There are 4 nested groupings, the coarsest first. Each group lies inside one group of the grouping before and may be the whole of it. The rows also spread widely along 10 directions, which tell nothing about the answers.
Known rows, each followed by its group in each grouping:
[-11  16 -29 -14 -10  16 -15  19   7   2  10 -12 -45 -18  16  23  10  15
  16   9 -13  31  -9  22 -24  21  12  -3   8  19 -17 -30  -7 -18  32   9
  -2 -12 -10 -31  13]
modul Q_446 lavub Q_935
[  4 -38   4  -6  -2  14   6  -5   9 -18 -22   1   2   6  12 -14  16   7
 -26  25   3 -18  17  -9  39 -18  15   9  40  -2  -4  23  51 -10  -9  12
 -19 -36  -6  -1  -3]
fiz Q_104 nepi Q_835
[  0  28 -14   8  -1 -11  -1  14 -12   9   3 -17   2  29  -1  23  -8 -16
  -7 -13  17  -9  -5  -2 -26  48  -2  -4 -34 -12 -20 -28 -20   5  25   2
   8  -3 -10 -10   6]
modul Q_446 nuto Q_976
[  0   2 -17 -16  18   7  22  30  -3  19  21  15  -4  18 -10  14   4   8
  -1 -13   9   5   3 -23 -10   4   8  -4   4   8  36  12 -33   7 -25  -4
   0  10  -6   6   7]
fiz Q_628 luven Q_12
[-11  -8  12   2 -21  -1 -16 -17  -3 -12  -5   4  36  38  -4  -9  -1 -37
   7  -4   3  -4  -9  -2 -11  21   8 -12 -24 -14  -4   5   3   5   0  -3
  38  -6  11 -18  29]
piger Q_502 romi Q_728
[-29  -3  20   9 -31 -17 -19 -31   4  -2   7  21   2  -9  10   0  15  -7
  12 -26 -32  24  18  12   4 -16   4  -1 -15   5 -23  -6  -8  -7  34 -11
  18  -8  30 -10  22]
modul Q_834 luvi Q_796
[ -9  15  31  -1   3 -20   6  -9   5  13  15  19 -21 -15 -10  -7  10  -6
   3 -41 -20  21   6   5  -7 -24 -10  -2 -11  23  13  15 -15  -7  17 -11
 -20  -1   9  21  -4]
piger Q_502 dubez Q_844
[ 11  44   5  -8   2 -11   2 -14  -2   6   6 -12 -10   7  -9  -4  -7 -14
 -21 -23   2  15  -8  19 -38  19  -1  -3 -17   0  -8  11 -17 -23  17  -1
  -8  -7   2  15   8]
fiz Q_968 Bip Q_722
[ -3   3 -30  -3 -21   4 -21   4 -11   3  -4  -6   1  37  14  13  -5   5
   7   7   5   3  -3   9 -12  28  13 -14 -23 -12 -32 -43   0   5  33  -2
  35 -27   2 -35  22]
modul Q_834 Toniz Q_845
[  1   1   7   1   0   3  -7  -5  -1 -14   2  -5  26  25   0  -1   0 -27
 -13   5   2 -14  -9  -3  -8  29   6  -9  -9 -14   0   5   1 -11  -5   3
   5  11   0 -11  25]
fiz Q_628 luven Q_949
[  2 -26  -2  -2  -9   9  -1  -2  13  -6 -18   0 -18  -7   9  -5  13   7
 -15  17  -1  -3  14   2  23 -20   6   8  24   5 -17   8  37  -4  11  12
 -16 -36 -10  -1  -8]
piger Q_502 dumi Q_131
[ 15   7   5 -10  19  20  -5  20  17 -12  -9 -23  12   9  -5   0 -14  -7
  10  34   6 -30 -43   0  -7  34  -9 -15  20  -7  31   2  10 -11 -38  25
  -8  24 -25  -2   7]
fiz Q_628 gen Q_346
[  0  15  38  -7   6 -16 -17 -21   9 -16   0  10 -19 -22  13 -13   1   7
   7  -8 -38  12 -18  29  23 -21 -15 -11  10  28   3  -7  23 -21  24  -7
 -34  15   6   4   5]
modul Q_446 dufu Q_96
[ 18  15 -19 -17  -7  -4 -27  11   9  10   8  13 -21 -30  10   9 -22  22
  19  17 -32  26 -25  28   3 -11 -13 -12  -2  10  -3 -16 -22   6  -8 -10
  -1  42  -3  -5  12]
piger Q_502 romi Q_267
[ -5   2 -20   4  -5   6  -6  11   1  -3   4  -5   0   6   3  23   2  -8
   0   6  -2   1   1  -1 -11  30   6   0  -9  -6 -16  -9 -12   1   9   5
   4   6  -8 -16  14]
modul Q_834 Toniz Q_476
[ -4 -14 -28 -11  19  17  37  12 -10  -6  15  13   1  28 -19  27  18 -14
 -32 -11  20  17  27 -28 -10  15  28  17   5   7  13  50 -15  -3 -14  -6
 -11 -10 -16   0  11]
modul Q_834 Pib Q_627
[ 17 -15  -4  -1   6 -12  -9   1 -21 -12  -1  15   1  36  18  -7   3  -3
 -29  -4   1 -14  12  -4  27   0  11 -10 -20   0 -22 -19  25   5  33 -24
 -13 -17  -4 -20   4]
piger Q_905 tefin Q_973
[ 29  16  26 -20  25   0  -1 -34   4 -27 -19  -4   9  25 -14 -22 -24  -1
 -19  10  -3   2 -33  27  14 -11 -10 -13  16   9  19  35  39 -28 -14  -5
 -26   4 -10  17  10]
modul Q_834 luvi Q_451
[ 13   0 -14  16 -12 -10 -25  12  -3  -7   0  -1  29   7   7  16 -18 -26
  -3  20  -5 -22 -12  -5  -2  38  -6  -7 -31 -27 -25 -16 -20  19 -12  -3
  16  46  -5 -16  16]
piger Q_905 rez Q_303
[ 30  28 -30  -7   0 -24  -4  15  -9  30   3   9   8  16   5  14 -32  18
 -17  -3   4  -3  -4   3  -2   5 -13  -7 -30 -20 -13 -21 -37  23  -8 -12
  13  24   0  16   2]
fiz Q_968 zaves Q_783
[-27 -21  23   3 -16  15 -13   3  27  -9  -6   1   7 -12  -2  -4  13 -21
  37  12 -14  -8 -16  -7  -3   6  -3  -5  14   6  23   9   6   1 -21  21
  19   7   3  -9  11]
piger Q_502 dubez Q_844
[-41 -17  37  15 -28   4 -14 -25  21 -17  -8   2  16  -5   2  -4  23 -27
  26  -7 -19  -3   4  -2  -1   6   2   1   5   1  -2   8  12 -12   9  15
  22 -12  18 -12  19]
modul Q_834 luvi Q_796
[  2  28  -6   0   0 -18  13   9  -3  27  19   8 -24 -12 -14  15   1  -4
 -13 -36  -2  26  13   2 -27  -2  -5   6 -23   9  -7  13 -40   0  16 -10
 -16  -1  -4  20  -5]
piger Q_502 romi Q_728
[ 13   5 -18 -18  17  -1  12  22 -13  11   9  10 -16  31  10   3   3  15
 -16 -10  10  -2   7  -9   1   5  12  -8  -7   8   7 -16   0   5  15  -8
  -7 -22 -10  -5   0]
fiz Q_968 zaves Q_783
[  2  51  18 -13  16  -3  -3  -7  -3  -3  12 -18 -19  14 -13   0  -7 -13
  12 -28  -5  18 -36  25 -46  32  -6 -21 -20  21  14  -9 -12 -31  28  -2
 -14  -1 -10  -3  14]
modul Q_834 Pib Q_627
[ 30 -11 -14   9  19 -13   3  20 -18  -7  -5   5  11  24   9  12  -8 -10
 -42   9  11 -34  12 -11  29  18  -1  -1 -23 -15 -26 -11  14  19  13 -10
 -33   9 -26  -3  -9]
piger Q_502 romi Q_267
[ 22  54 -21 -13   2 -14 -14  -1 -10   5  10  -9  -4  12  -5  18 -33  -3
  -9  -4  -3  26 -29  30 -31  30 -10 -11 -28  -6 -14  -9 -34  -9   6 -12
   4  35  -5   0  23]
modul Q_446 dufu Q_96
[-15 -39  14   1  11   2   9  31   9   0  10  33   2  -7   6   5  21   0
  21  -1 -17 -19  10 -33  35 -14  -1  -3  11  19  34   2   1  26 -19   0
 -14  19  -7  -3  -6]
piger Q_502 romi Q_728
[ 19  -3 -35 -26  18  15  12  16 -13  -5  12   9 -22  19   9   8   7  10
 -33   7   5  15  11   0   0   7  25   1   9  12  -1  11   3  -9   7  -9
 -19 -13 -14 -11   9]
fiz Q_968 Bip Q_722
[-29 -17   9  -9  -6   8   5  -7  -3  -7  24  20 -14   6  10  -3  41 -12
  -6 -26 -16  25  27  -8  -5  -6  30   0   6  22   5  11   1 -21  29  -9
  -5 -26  16 -21  25]
fiz Q_628 luven Q_12
[-14  -4  -9  14   5  -2  19  37  -3  21  -2  -4  13  37  -8  25   4  -4
  12 -15  27 -38   8 -38  -9  34  -2  -3 -21 -11  12 -26 -19  29  -1  13
  17 -15 -15  -3 -10]
modul Q_834 Pib Q_627
[ 16  19  20  20  -3 -27  -5   0  12  13 -13  -9   0 -25  -5   5 -14  -8
 -15  -4  -5 -23  -1   7   7   1 -31   5 -15 -13 -23  -2  -5   7   5   9
 -29  16 -11  32 -21]
piger Q_502 romi Q_267
[ 26   5  -2   5  -2  -5 -18   9   7  -4 -23 -12  22  17   0  -1 -30  -6
  -1  30  11 -36 -30   2   8  21 -19 -13 -10 -23  -4 -13   8  12 -23   7
  10  21 -13   2  -1]
piger Q_905 tefin Q_973
[ -2  22 -21  -1  10  -9   9  36 -11  22  10  -7 -33  17   8  24   5  17
   0 -21  12  -5   6  -6 -14  25   1  -6 -20  10 -11 -48 -14   8  41   1
 -12 -25 -19 -12 -12]
modul Q_446 lavub Q_935
[ 21  29  12   4   1 -22 -15 -15   4   1 -15 -10  -4  -4   2   0 -25  10
  -9   0 -12  -7 -17  27   8   0 -24  -9 -12  -6 -22 -17   8  -8  18   0
 -18   8  -5  14  -3]
modul Q_834 luvi Q_451

New rows, each followed by its group in each grouping:
[  1  24 -39  -3  -6  14  10  23   1  13  10 -24 -26  -4  -3  27   8 -11
 -23   0  19  12  12   0 -49  45  16  13  -5  -7 -25   4 -29 -14  14  18
  -2 -20 -16  -4   4]
fiz Q_968 Bip Q_722
[-31  -4  18   2 -25  21  11  -8  34   8 -19 -22  -4  -4 -12  -7  21 -14
  13   1  18  -4   3 -11 -30   9   6  11  28  -3  12  27  12 -18 -13  41
  25 -53   4  14  -3]
fiz Q_968 zaves Q_783
[ 15   1  21  -2  -5 -32  -6 -32  -2   1   2  30 -12 -15   4 -17   0   9
 -27 -22 -27  21  18  15  28 -52  -8   2  -5  14 -18  21   9  -8  19 -28
 -28  -1  16  23  -4]
piger Q_905 rez Q_303
[-27  -9  -3  -5 -25  16 -11 -11  10  -8  14   3   3  -4   3   4  24 -20
   5  -2 -14  25   8   0 -23  13  24   2   8   1  -4  17 -12 -21   3   7
  22 -10  16 -22  33]
fiz Q_628 gen Q_346
[ 33   7 -19 -10  25 -16  14  15 -13   7  10  23  10  13   0  11 -18   8
 -35  -2  -1  -7   7 -10  19  -3  -4   1 -12  -5   6  15 -23  17 -22 -18
 -22  38  -7  20   0]
fiz Q_968 Bip Q_722
[  9 -12  15   3  14   0   7  -4  10 -15 -19   4  38  23 -14   2 -16 -12
  -4  18   7 -30 -15 -13  25   6 -13  -2   9 -13  23  28  12   9 -44   8
   1  26 -10  16   4]
modul Q_834 luvi Q_796
[ 33 -20  -4  10  14  -5   5  -2  -3 -23 -16  -2  14   7   1   3  -4 -17
 -56  26   9 -30  14  -9  35   3   0  13   4 -16 -29  29  32   0  -8  -2
 -42   7 -23  11 -11]
piger Q_905 rez Q_303
[ 21  14  15  11  10 -14 -12  -5  -1 -14  -3 -13   9  -4   9  -1  -5 -16
 -31   7 -11 -26  -7  11   9  22  -9  -5  -8 -13 -23  -7  14 -16  16   3
 -39  17 -12   4   4]
fiz Q_628 gen Q_346
[-10   3  10  -8   2   6  -4   8  10  -4  13   5 -26 -24  13  -1  20   0
   8  -6 -24   8   0   6  -6   3   6  -2  12  23   8  -3  -1 -16  15   6
 -19   2   1  -7   6]
fiz Q_968 Bip Q_722
[ 21  11  10  -4   4 -19  -5   7  -4  13 -13  -1   3  20  10 -14 -18  20
  -5  -3   1 -26 -11   3  19  -7 -13 -16  -6  -7   1 -29  13   8   5  -2
  -6 -10  -2   9  -8]
fiz Q_104 nepi Q_835
[  5 -13  -6 -22  26   4   7  13 -29 -12  24  25   3  56  12  -7  16  -2
 -15 -18   0  -1   6 -16  12   8  29 -21 -11  16  21 -12   9  -3  20 -26
  -9 -14  -3 -30  24]
fiz Q_628 gen Q_346
[ -9 -24  21  -3 -21   7  -7 -34  28 -17 -12  13  -9 -36  -3 -14  17  -7
  -9  12 -23  24  10  10  17 -40   4  16  37  13  -3  56  25 -24 -14   5
 -10  -9  15  14   5]
piger Q_905 tefin Q_973
[ -6  27   3  -8 -10  -9   0   1  -4  19   9  -8 -26   7   3  -6   8   6
  -1 -31   0  16   3  10 -28   6   7  -8 -10   9  -6 -17 -10 -16  35  -1
   1 -38   6  -2   4]
fiz Q_104 nepi Q_835
[  2  15  36  14 -21 -25 -10 -25  17  13 -22  -6  10  -7 -11 -16 -14  -8
   1 -12  -2 -12  -7  12   1 -16 -28  -2 -11 -13 -12   5   6   2   2   9
   4 -12   8  32 -11]
piger Q_502 romi Q_267
[  2  -6 -13   3  -2 -11   1  29   3  25   6  18  -5  -4   0  16  -6  11
   9  -5  -4  -7   7 -15  10  -8 -10  -1 -13  -2   6 -13 -27  30 -10  -3
   5  16  -4   7  -8]
piger Q_502 dubez Q_844
[ 11 -16 -13  -9 -11   0  -1 -10  15   7 -21  13  -8 -10   2   4 -11  36
  -9  21  -7   8   9   8  35 -41  -7   8  28  -1  -9  15  17   4 -16   3
  -1 -11   2  17  -6]
modul Q_834 luvi Q_451
[ -3  21   7   4  -3 -13   9  11  11  26   2  -6 -36 -27   4   4  11  14
  -9 -22  -4  -2  17   2 -12  -6  -9   7   2  10 -12 -11 -11  -7  27  13
 -25 -26  -2  23 -23]
fiz Q_968 Bip Q_722
[ 14  33  17   3  -9  -7  -9   1  18  13 -26 -39 -18 -11   1 -12 -14  11
  -1   7   9 -23 -22  21 -15  13 -21  -7  10 -10 -13 -22  19 -18  12  28
 -14 -31 -12  18 -18]
fiz Q_104 nepi Q_835
[ 21   7   1  -3   7 -18  11   8  11  23 -11  12  -4 -14  -3   0 -16  26
 -16   1  -3 -15   7  -5  23 -28 -21   6  10  -4   7  10 -10  15 -24   4
 -17  11  -1  41 -21]
fiz Q_968 Bip Q_722
[ 28  -7 -45 -10  17 -10   7  43 -18  19  20  29 -19   5  11  24  -8  28
 -18   2  -2   2  16 -16  21  -9   4  -2 -15   6  -4 -17 -28  30  -2 -26
 -18  25 -16  -4  -9]
piger Q_905 rez Q_303
[ 15   1 -34 -22  13  24  -4  24  14 -13   1  -5 -28 -27   9  25  -7  19
  -2  44 -12  19 -19  15   9   9   2   6  37  14   5  12   4 -12 -22  11
 -26  32 -26 -10   8]
modul Q_446 dufu Q_96
[ 15 -25  13   3   8  -8   9  -9   1 -10 -14  15  13  10  -2  -8   2  -7
 -32   6   2 -19  16 -10  40 -21  -3   7   7  -3  -4  28  30   8  -8  -4
 -26  -6  -9  17  -9]
piger Q_502 romi Q_267
[ 20 -12  10 -25  12  -7  13 -19  -1  -1 -10  32  16  30  -5 -23 -12  17
 -19  -3  -1   1   1  -6  34 -42   0  -5  15   6  30  35  15   6 -32 -15
   2  -3  12  26   5]
fiz Q_968 Bip Q_722
[-10   9   6   7  -2   8 -12  15   9 -11   7 -13   1 -11  11   9  10 -27
   9   7 -12 -16 -12   0 -21  46   2  -5  -6  -1  -3 -13 -11  -8   5  17
  -3  22  -6 -17  14]
fiz Q_968 Bip Q_722
[-14  -7 -10 -15   8  17   5  18   0  -4  30  12 -36 -15  13  10  35   3
  -5 -10 -19  26  15  -3  -9   4  26   0  16  28   8   4  -5 -22  23  -3
 -28 -10  -6 -22  14]
fiz Q_628 gen Q_346
[ 17   9   4   2  18 -22  -3  13  -8   3   2  11  -3   4   9  11 -12  14
  -5  -7 -16 -18  -6   1  24   0 -16 -10 -17   6  -4 -27  -2  12  16 -12
 -28  24 -12   4  -5]
modul Q_834 Pib Q_627
[-26  27  32   7 -18  -7 -24 -11  16   0  20  -6 -12 -34   7  -2  16 -21
  25 -22 -37  16 -14  19 -33  19  -4 -11  -9  12  -3 -13 -23 -28  26   8
  -3  16  15 -10  22]
fiz Q_628 gen Q_346
[-20 -13 -18   2 -19  22   2  21  21   8   6  -4 -14 -19  -6  18  17 -10
  16  11   4  10   6 -16 -25  15  11  11  14   3   4  18 -19   0 -19  19
  17  -6  -6  -8   3]
piger Q_905 rez Q_303
[  1 -10  -9 -17   0  -6  -9   3  -6   2   4  22 -30   1  25   3   6  33
   2  -2 -22  17   8  10  33 -27   5  -6   8  24  -8 -28  17   2  31 -16
 -13 -14   3 -16   3]
modul Q_446 nuto Q_976
[  9  18  27  19   0 -27  -2   2  20  20  -7  -8 -19 -49   5   2   1  15
 -15  -8 -20 -21   9   7  16 -18 -30   8   8  -3 -17  -8  -1  -7  14  16
 -48   5  -5  38 -29]
fiz Q_628 gen Q_346
[-10  -8 -34 -14   4  16  39  25   5  24  16  15 -17   3 -13  23  21   6
 -21 -12  19  24  35 -31 -19  -3  23  23  16   7  19  45 -33   5 -25   6
   3 -21  -6  16  -2]
fiz Q_968 zaves Q_783
[ -9   2   0  -7 -19  12  -2  -1  28   7  -4  -1  10 -27 -12   2  -5  -2
  18  17 -10  13 -14  -1 -13  -2  -4   6  27  -6  23  38 -23  -5 -55  19
  22  25   9  15  15]
fiz Q_104 nepi Q_835
[ -3  43  14  -6   4  -3   1   4  15  16   1 -19 -27  -9 -14   5  -9   7
  23 -18  -2  12 -27  18 -37  15 -17 -10  -2  14  15  -9 -18 -18  10  13
  -6  -5  -9  13  -4]
modul Q_834 luvi Q_451
[  4  -5 -10  -8   6   2  12   2   0   0  -7   5  -1  18  -4  10  -3   5
 -14   4  10   1   4  -7  12  -1   2   6  10   2   5  15   7   2  -9   1
  -4  -8  -7   6   1]
modul Q_446 nuto Q_976
[ -3  12   4   1  -7  -6  11   1  34  21 -13   1  -6 -39 -20  16 -12  17
   9   8  -5  10  -5   0   2 -23 -26  18  27   1  17  36 -22   4 -46  20
  -3  24   0  45 -14]
modul Q_446 lavub Q_935
[  9  27  47 -10   0  -5 -26 -25  24 -10 -13 -17  -9 -21   5 -30 -12   7
  18   8 -27  -4 -45  36   0 -11 -24 -22  20  12  15  -7  27 -34   4  14
 -19   4   3  13   5]
fiz Q_628 gen Q_346
[-10   1  20 -11 -20  23  -9 -25  38 -13 -14 -14 -10 -28 -17 -15   3 -14
  19  20  -8  24 -26  17 -23  -9  -2   4  39  11  18  52  14 -33 -33  23
  10  -7   2  12  10]
piger Q_905 rez Q_303
[-27 -33 -12  -4  -5  18  23   4  -4  -1   1  16   9  45  -8  11  25  -9
  -3 -12  21   4  29 -32   0   4  28   7   6   2  13  22   3   6  -3   2
  26 -44   2 -14  12]
modul Q_834 luvi Q_796
[-29  10 -18  20 -32   3   9   9  16  25   1 -13   5  -7 -18  35   6 -18
   8 -12  15   7  19 -16 -41  31   0  19 -13 -21 -18  12 -47   7  -7  23
  36 -10   3   7   5]
modul Q_834 luvi Q_796
[  4  13   8 -22  -3  16 -28 -18   9 -25   3  -8 -20  -6   5 -13  -1 -13
  12  14 -24  31 -35  39 -18   8   7 -16   8  21   1   6  20 -35  15  -1
  -5   2  -4 -24  28]
piger Q_502 dubez Q_844
[ -9  -2  -9  -4 -12  19  -2  -2  15 -10   6  -7  -8 -16  -9  11  12 -26
  -4  10  -4  23  -1   6 -25  18  12  10  10   4  -7  36  -7 -17  -8  12
  -1   1  -8  -7  17]
piger Q_502 romi Q_728
[ -4  -6  -2 -16  29   7  32  37  -3  21  19  17 -14  22  -8   6  14  15
   3 -21  12  -7   7 -33   2  -4   7  -7  11  19  50   4 -16   8 -16  -1
 -14  -8 -11   9  -6]
fiz Q_628 luven Q_12
[ 19  -6  -3  13  -8  -8   0 -19  11  -9 -14  -7  13 -23  -1   8  -1 -10
 -55  21  -4  -9  23   5  20  -6  -4  23  15 -26 -39  40  11 -15 -10  10
 -33   7  -4  25  -1]
fiz Q_628 gen Q_346
[ 21  10   1   9  11 -23 -11  19  -7   5   2   7   7   5   8   7 -17  -5
  -6  -2 -11 -23 -11   0  14  12 -17 -12 -30  -7  -9 -27 -12  22   7 -10
 -18  37 -13   1  -2]
piger Q_502 dumi Q_131
[-14   3  -8 -17 -12  11  -4   9   1  10   4   7  18  43  -3  -5  -5  -6
  29  -4  10   1 -18 -12 -26  21  12 -19 -10  -3  30 -10 -22  10 -21   3
  57  -7  13 -16  27]
fiz Q_968 Bip Q_722
[ 13  -2  -4 -16  16 -19   7   3 -16   6  21  42  -2   9  11  -1   1  13
 -19 -22 -22  12  16  -6  24 -25   6  -5 -11  15  11   5 -17  11   3 -31
 -15  23  11   6  10]
fiz Q_968 Bip Q_722
[ 25   2 -28 -16  -4  -6   9   0   3  20 -13  12  10  17  -5   4 -23  23
 -25  13  15   3   6  -4  11 -20  -3   6   6 -18  -1  21 -10  15 -34  -2
  17  -3   2  27   0]
fiz Q_968 zaves Q_783
[ -5  -4 -18   2 -32  -3 -22  -6   2   7  -3   6  13  10   2   9  -9 -10
   5   7  -4  12   0   6 -10   6   4  -3 -20 -18 -24  -6 -17  12   0  -2
  41   1  12 -14  22]
piger Q_502 dubez Q_844
[-18  -8 -10  19 -10   9   1  29  13   4 -10 -21  -6  -8   8  29  12 -10
   6  15  10 -29   8 -17  -3  40  -3  11   4 -10 -17 -23   1   9   9  30
  -2 -10 -18 -12  -9]
modul Q_446 nuto Q_976
[  7   3   1   7 -27 -15 -29 -12   9   5 -13   1   3 -11   9  -2 -15   1
   1  11 -17   0  -6  21   9  -8 -13  -6 -14 -14 -32 -17   2   7  12   0
  13   6   8  -1   7]
piger Q_502 dubez Q_844
[  8 -20 -45 -14 -10  12   0  19  -7  13   2   8 -13  18  15  13   7  27
 -21  16  10   5  23  -9  12  -6  22   2  11  -9 -19 -12   2   6   7  -1
   9 -32  -5 -17   6]
fiz Q_628 gen Q_346
[  9  15  34  14 -16  -2 -22 -26  24 -19 -35 -41   8 -17   5 -20  -8 -19
 -13  25  -4 -30 -22  26  -1  20 -16  -1  17 -20 -28   2  43 -31   5  32
 -18 -15  -6  10  -2]
fiz Q_104 nepi Q_835
[  9  -7  17 -14  23   3  -3  14   1 -11   4   8 -34  -5  15 -11  13  11
   1  -1 -18  -4  -9   9  23 -12   0 -14  13  34  11 -16  35 -10  28  -4
 -47 -13 -20 -10  -9]
piger Q_502 romi Q_728
[ 28  -5 -33   5  12 -10  17  21  -6  14 -13   3   2  14  -2  28 -16  20
 -39  13  19 -22  22 -14  27  -1  -8  13  -3 -20 -23   2  -4  22  -9   0
 -19   0 -23  19 -18]
modul Q_834 luvi Q_796
[ -4   1  -5  12 -33  11 -20 -13  33  -3 -16 -24   9 -43   0  12  -2 -13
  -7  37 -11   0  -3  15 -11  13  -7  16  24 -26 -30  23  -3 -20 -23  32
   7  15   4  10  14]
fiz Q_628 luven Q_12
[-30  -2  24   1 -14  15   5  -5  27  -3  -2  -9  -8 -19  -6  -5  25 -20
  14  -5  -5   1   2  -6 -24  11   6   8  22  10  14  25   1 -20  -7  28
   6 -19   7   6   4]
fiz Q_968 Bip Q_722
[  9   6 -36   0  -7   8 -16  32   6   5   9 -12 -40 -39  18  29   6   7
  -5  22 -15  11   3  16 -10  22   2   5   1   5 -37 -24 -10  -4  27   9
 -27   8 -24 -19  -2]
piger Q_502 romi Q_728
